The rows come from 4 hidden closed curves, with some noise, and rows from the same curve form a group. Each curve winds through 8 dimensions. The rows are also pushed far along 6 directions, which tell nothing about the answers.
Some rows, each with its group after it:
[ -4   0   3 -27  18  13   1  45 -10   6 -40 -13  -7 -16   5  -2 -31  -8
  15]
q_278
[  0  -9  -3  11  -9 -23  10  -2   9  16   0 -28 -11  33  19  -8  -3  26
 -42]
q_896
[ 34  10   7   5 -17  14  -8 -39  15 -32   6  -7  28   4  15 -13  16   0
 -14]
q_896
[ -2  37   2  23 -17 -15  35  -9  10 -29   7  51 -33 -11  -7   2  -7   1
 -29]
q_278
[  9 -40 -56  38  34   8 -50 -74   7 -11  -9 -34  60  -7  23  -2   9  34
  34]
q_278
[-36  24  19 -25  11  40  14  85 -19   0   3  31 -26 -13 -22  18  -7 -32
  13]
q_583
[  9  -8 -16  17   9  -4 -13 -22   0 -19  -4  16  37 -10   2  -3 -14   7
  10]
q_278
[-12  -8  -5  25   0   2 -19  10  17  -5  -4  -9  15   2   8 -16   5  11
  13]
q_278
[  0 -33   8 -30  16   1 -16  18   9  39  -9 -60  -9  39  10 -13   5  26
 -19]
q_278
[ -6  42  16 -19   2  24  -5  37  -3 -18 -26   9 -13 -25  14 -41  -1 -20
  11]
q_32
[ 19  -4  10 -20 -22  24  10   5  -8   2  13  -9 -24  19  -6  15   3 -15
 -28]
q_32
[  7  19  -6  16   4   0  23 -15  -2 -21 -15  15   0 -33  15 -11 -17  -4
   4]
q_583
[ 17 -34 -21 -12  16   1  -9  -3  -6  13 -22  -3 -21 -10   2  -5 -23   9
   5]
q_583
[ -7  54   7   1  -6  18 -13   8 -26 -17  39  -3   7  -2 -14   1   8  -3
  -1]
q_896
[  9   3  23 -10 -16 -21  21  19  -5  11 -41  13 -43 -16  10  -9 -18 -16
  12]
q_32
[ 23 -18   7  -2 -13 -39   3 -16  15 -14   7  13 -16   3  -9  20  -9  -5
  -8]
q_896
[-14  36  20  26 -29 -45  29  12  -4  12  11  16  -1  -8   0 -11  -1   1
  -7]
q_583
[-30  52  22 -48  19  29 -20  19 -33  24  56 -39  44  31 -35   3  27 -13
   7]
q_278
[-15  75  19 -34  15  10  -9  31 -30  15  -3 -12  -5 -18 -10 -48  -1  -4
  12]
q_896
[  4 -21 -19   4  11 -18 -22 -29  -3  11  10 -20  22  16  14 -24  -4  25
 -16]
q_583
[ 13   8  12  -3 -12  -2  26  25   4   1 -35  -5 -35  -3   3  -1 -24   0
 -12]
q_278
[-27  62 -23  73  -7 -22  16 -30  -7 -29 -25  44  16 -42  42 -54 -16  28
   3]
q_32
[ 28  -8  24 -59  -7 -31  12  43   7  22 -34 -13 -26   1   1 -28 -36 -20
 -22]
q_278
[-15  70 -13  39   6   6  -8 -16 -17 -46  -2  30  -1 -36  10 -16  -3  20
  15]
q_896
[-20 -18  -5  10  -2   1   0   5  -8  33  15  -2  30  19   3  -9   9   6
  -7]
q_896
[ 13  36 -17 -11   3  37 -21 -29  10 -30  -8 -24 -10 -15  16 -39  15  -8
   0]
q_896
[ 15 -39   9   7 -27  12  -1 -13  -3  -6  12  -1 -12  21   0  36  -3 -10
  -3]
q_32
[-21 -21 -45  20  31  25 -59 -35  -2   2   1 -31  29  15   4 -14   4  34
  21]
q_32
[ -3  12   5  11  -5  -9  10   8  -2  16  25 -22  32  19  15 -10  16  18
 -30]
q_32
[ 19 -13  16 -31   1   5  -1 -20  -2  10  28 -25  -9  33 -11  22  13   4
 -24]
q_32
[-37  36  11  37   3 -36  12   9  -3  -3 -13  31  31  -3  24 -18  -1  31
  -1]
q_583
[-13   2  -6  -6  15 -16  14  23 -10  16 -32  29 -18 -19  -8  11 -13   0
  20]
q_583
[-19  51  -5  29 -33 -24  20 -29  -4 -25  -1  27 -34 -23   3  -9  -9 -16
   4]
q_32
[  7   8   7  15  -4 -18   7 -11  -2  -8  -4  22 -15   2   3  -3  -3   8
  -9]
q_896
[-21  -2   0  -6  18  19  -4  15 -10  11   5   3  -7   9  -3  23  20   7
   9]
q_278
[ -2  10  -1  34 -20 -17  -6 -51  -9 -15  43  23  29  16  -6  15  16  11
  -6]
q_32
[  9 -19 -14  -7  -5  -3  -5 -16   9  -2  -2 -17  -2 -11  -7  10  -4 -20
  17]
q_278
[ 15 -18  -4 -15  -4  15 -36 -25  15 -12  24 -48  20  22  15 -21  12  -6
 -10]
q_32
[ -2  10  13  -3   6  17   3  12 -16  -4   0  33 -20  -7 -18  11   5 -14
  18]
q_896
[  6  -3  -4   4  13  -5  -9  14  -3  -4 -19  14  -7   3  15  -6  -5  18
  -7]
q_583
[ 10  -1  12  -9 -19   6   4   2  -8 -20  38  29 -33  -2 -43  55  12 -37
  14]
q_896
[ 14  -9  -4  15 -20 -70  -2 -59  28   3  18 -25  24  23  26 -37   4  22
 -38]
q_896
[ 26  27   6 -37   0  16 -18 -37   3  -4  11 -39  -4  -3 -19 -12  24 -21
  15]
q_896
[-13   4   5  20  -2 -48  10  -7  -4  34   2 -13  20  23  10 -23  -4  38
 -23]
q_278
[-32  44  11 -27  -8  16   3  26 -18  23  20 -17 -11  -8 -23 -15  12 -40
  22]
q_32
[  5 -17  -5   2  -2 -40 -16   2   4  17  -5 -12   5  15  20 -40 -14  27
 -27]
q_583
[ -6 -26   2  14  -2  15 -10  35 -11   3  25   8  -1  21 -10  39   3   9
  -9]
q_583
[ 16  17  -3  42 -13 -30   6 -70   3 -22  -8   0   4   1  30  -9   1  34
 -10]
q_32
[  7  66  23 -38 -13  21   4   3  -5 -16  21 -23  10  -8  -5 -31   5 -27
  -9]
q_896
[-12  41  19  -6 -13 -35  12  20  -8  10  43 -13  24  13   0 -23   5  -8
 -27]
q_583
[ -1   7  10   5 -22 -48   4  47 -15  18   9   6 -27  14   1  -2 -18  15
 -33]
q_896
[ -1  22   9  16   1  34  17   2   0 -32 -30  34 -10 -36  14 -11 -12  -8
  19]
q_583
[ -1   2   7 -21  13 -24   6   4  -8  11 -12  12 -10   2  22 -19   2   9
 -14]
q_278
[ 26  41  -6 -49  28   6  -3 -25  10  -6 -42 -60  -6 -24  25 -60 -14   0
   0]
q_583
[ 43 -69  15 -27 -11 -23   3 -26   7  28   5 -34 -20  46   4  24  -2  11
 -36]
q_32
[  7 -25   3  32 -20 -57   7  -7  14   3   5 -13  22  26   9  23 -16  30
 -22]
q_278
[-12   1   7 -12  10  -6 -16  27  -9  30  -4  -9   4  14  -3 -23  10   7
   2]
q_896
[ 26 -33   1 -28  10  30 -13 -28  -8  15  25  -5   5  10 -24  17  26 -17
  11]
q_32
[ -5  15  -6 -11  25   3 -19 -32 -11  -3   6  -3  22   1  24 -27  21  16
   1]
q_278
[ 10   5   6 -35  18  31 -39  10  -2   3  -6 -37  23  13  -1 -19  10   9
   8]
q_32
[-15  12   1  24 -14  17  -4  -5 -10 -17  66  40  32   4 -31  34  37 -26
   9]
q_32
[ -8  11 -13 -13  24 -35 -18 -11   5  26 -28 -34  12   8  18 -42  -3  33
  -2]
q_583
[ 41 -38  15 -53  -5 -35   8  32  11  25 -45 -19 -27   4   6 -22 -43  -9
 -21]
q_278
[ -9 -20 -22   1  34  55 -44 -59  -5 -11  10 -15  39  24   5   7  29  21
  20]
q_583
[ 20  14  26 -22 -16   5   8  17   9 -12 -26 -23 -19  -8   2   1 -12 -20
   9]
q_278
[-12  11  15  25 -27 -10  -2 -18  -8 -15  65  22  29  46   1  23  34   0
 -34]
q_583
[-18  37   8  37 -30 -43  -9 -21   1  -3  43   3  28  25  13 -33  20  24
 -32]
q_583
[ 35   2 -14   2   2  17 -11 -52  14 -30  -8 -11   5  -9   6 -15   1  -3
  -1]
q_896

New rows, each followed by its group:
[ -2   6  26 -73   1  12  24  41  10  21  -5 -29 -31   5 -28  10 -10 -42
  -5]
q_896
[-16  46  22  -6 -20  17   1  26 -11  -4  21  13 -17  -2 -11 -18  13 -18
  -3]
q_583
[ -9  -6   9 -13  -4  28 -25  20  -8   2   8 -19  14  13  -4   3   3 -10
  11]
q_32
[  3  16   8 -10  -1  20  10  21 -10 -14   2   6 -12 -10 -13  20 -15  -9
  -2]
q_896
[ 30   5   2 -15 -20   9   1 -43  -1 -21  30  -9 -34   2 -22  27   8 -24
  -4]
q_896
[-15  -7  26  13 -29 -41  32  19 -19  38  40  15  -6  40 -21  49  11   7
 -29]
q_32
[ -2   2   5 -23  23  -1   4  38   7   4 -37 -11 -25  -4  -2   1 -22  11
  -1]
q_896
[ 24  16 -10   5   5  60 -42 -61   8 -34  37 -49  43  -8 -13   6  39  -8
  35]
q_583
[  3  39  13   8 -11 -15 -11 -22  12 -22  31 -20  50  18   8 -23  20   9
 -17]
q_896
[-40  80 -13  11  13  46 -18 -19 -12 -29  57  -7  49 -14  -5 -25  34  -7
  11]
q_32
[-28  66   4  15  -6  22   4 -32  -8 -21  10  13  -3  -8   6 -21  20   2
   6]
q_583
[  1   8  10   0 -10 -25  14  19  -9   7  23   8  11   2  -4   2  -5 -12
 -14]
q_583
[ 14 -43   7 -34  -4  32 -14  -3  -8  22   6 -37  -9  12  -6  20  15 -30
  17]
q_278
[-28  -2 -28  38   2  -4  -7 -14  -4 -10  19  15  28 -21  -9  20   3  -8
  33]
q_278
[-32  27   2  -8  21  43 -15  40 -35  34  27 -21  17   3 -28  -2  18  -5
  25]
q_583
[ -2 -27  -7  -1  12   3 -13   0  11   4  12 -30  31  26   6   1  -8  22
 -20]
q_896
[  4  11  12 -35 -11 -22  -4   2  11   4  17 -19  -4  29   7 -22   9 -14
 -36]
q_583
[-21 -12 -14  14   9  10   9   5   7  -4  -6  23 -21  -1  -5  24   7  -4
  10]
q_896
[ 18 -10   0 -28  -2  41 -16 -69   5  -5  12 -39  -3  22  -3   5  25  -7
   3]
q_583
[ -6   5  19 -11 -11 -19   9  27  -1  12 -28 -12 -33  -1   8  -2 -13  -5
   8]
q_32
[ -8  30  -6  -2  -4 -52  -8  -1  15 -10 -41 -12 -21  -8  36 -66 -35  23
 -21]
q_32
[ 14 -18  21 -31 -16  30  23 -12   9  -9  33   9  -8  11 -37  45  14 -54
   3]
q_896
[ 14  -6  -6  -8   8  11  -2 -16   1  12 -15 -42  -6   6  11   0   5  18
  -6]
q_32
[ 22   9 -16   1 -14  -5  11  -3  10 -13 -76  -3 -50 -39  33 -44 -37  -3
   3]
q_32
[-20  63  32  10 -33   2  51 -33  -1 -41  23  50  -6 -12  -6  30  18 -40
   4]
q_583
[-22   0  -6 -20  21   6 -12   0  16   8  -5 -14   5   3  -3 -22   8  -9
  11]
q_896
[  0 -12 -33   8  34  34 -21 -35   6 -10 -17  14   1 -23   5 -21  10  13
  23]
q_278
[-35  -1 -30  19  44 -44 -10  35   8   5 -50  26  -4 -35   7 -23 -41  32
  26]
q_896
[-20 -38 -20  33   4 -28  20  -6  24  -1 -16  35  -6  -2   4  24  -8   6
   1]
q_896
[ 17  19  11 -12 -13   5   6 -25   5  -5  -2  -8   3 -21  -5 -18   5 -26
  17]
q_583
[-16  64  21   8 -22  25   3  18 -10 -29  42  17  -4  -4  -5 -16  16 -22
 -11]
q_583
[-13   3  29 -30   0  24  19  69 -18  28  11  -6 -11   5 -21  18  -2 -26
   3]
q_583
[ 12 -16 -13  11 -16  47 -16 -26 -15 -13  41  13 -12   8 -23  38  27 -26
   8]
q_896
[ 11 -22  12  11 -22  23   6 -18   3 -13  20  -1  -6   9  -1  20   6 -16
   0]
q_278
[-30  11  -1  63 -25  32   3   3 -22 -26  53  68  13  -8 -25  41  22 -14
  17]
q_583
[  2  40  18  12 -20 -11  17  15   8 -16   5   3   1 -10   1  -2  11 -11
  -2]
q_583
[  3  18  11  -2  -5   4  18  18   1   4  -3 -17  -7  -7  -5  14   2  -8
   1]
q_583
[-40  16 -28  15  41  19 -25 -17  17  -1 -47 -21  41 -21  25 -53  -6  33
  33]
q_583
[-11  -9  -4  22  10 -11   9  -6  14   1 -17  17  19   1  14  -5   4  16
   2]
q_896
[ 14 -38  -7 -23  26  53 -12  20  -3   7 -45  -3   1 -13   8  -5 -14   0
  19]
q_896
[ 15 -25   3   7  -3 -27   2 -27   9 -10   8  12   2  10   4   4 -11   7
 -13]
q_896
[ 10  10 -26  25  16  -1  -7 -30   3  -2 -34 -38  27  -6  37 -35 -18  53
 -15]
q_896
[  1 -17 -15  -4  20 -24 -10 -12   5  15 -24  -3   3 -11  13 -23  -5  14
  11]
q_278
[ 22   4   7  -3 -17  44 -25 -22   2 -27  43 -22  10  17  -4   1  27 -12
  -9]
q_583
[  8  -9 -12  -8  10 -14  -2 -20   3  18 -22 -20 -18  -5  12 -33 -10   7
  -3]
q_32
[ 11 -30  -3  75 -62 -39  36 -61   3  -3  61  29  31  40  11  40  18   9
 -51]
q_896
[ 22   0  22 -33  -7 -13   9  47  -9  10  -5   7 -26  -1  -7   2  -9 -19
 -12]
q_583
[  1  22   0 -18  18  -2 -12  -7   1   9 -11 -28  -8   2   0 -17  11   9
   4]
q_32
[  6 -19   9 -38  18  32 -11 -18   7  25  15 -54  44  30 -17   4  19  -6
   8]
q_896
[-12   0  -5  -6  10  13  17 -14  13  -2 -46  11  -7 -31   3  -7 -10 -13
  34]
q_583
[ 49 -58  10  -6 -27  50   6 -27  -1 -27  -8  19 -30 -12 -10  57  -2 -41
  27]
q_32
[ 18 -37  29  31 -43 -63  24 -20  15  -2  20  21  18  42  16  35   7  17
 -40]
q_583
[ -6   8  30 -32 -12   7   2  44   0   1   9 -10 -23   7 -15  24   8 -29
   9]
q_32
[  3  13  22 -19 -22 -11  19 -27  16   1   5 -17   5   3  -1 -15   9 -25
  -2]
q_583
[ 12   0  -9  36 -13 -11  10   1  -1 -25   1  39  -8 -11  10   9  -4   1
 -12]
q_583
[ 26 -28  -9  -7   0  25 -15   3   9  -9 -22 -10 -26  -9   7 -10 -12   1
  -1]
q_583
[ -2 -11 -34 -15  48 -15 -25   7  16  12 -46 -40  -3 -15   2 -23 -33  31
  15]
q_896
[ 37 -32   2  -7  -5  37  -7   7  -2 -21  -7   9 -35  -4  -6  33  -5  -8
   0]
q_583
[  7 -32  13 -21   2  22  -9  29  -2  22   5 -18  36  24  -4   4   5   1
  -8]
q_896
[ -6   9   5  25 -15  13  13 -40  16 -27  -4  19  14 -10  10   3  11  -8
  14]
q_583
[ -3  71  13   0 -12  -6 -26 -28   2 -19  26 -25  18   6  21 -72  21  13
 -21]
q_583
[ 11   5  14  14 -15   2  12   5  -1  -4   3  -8  -9  -3  -2  17  -1   8
   0]
q_583
[-12 -46 -11  -7  21 -11 -10  26  -2  38 -34 -23  -7   7  13 -13 -25  19
   6]
q_32
[-20  92  22 -25  10  24   0  36   0 -18 -16 -13   2 -32   2 -52  14 -20
  20]
q_583
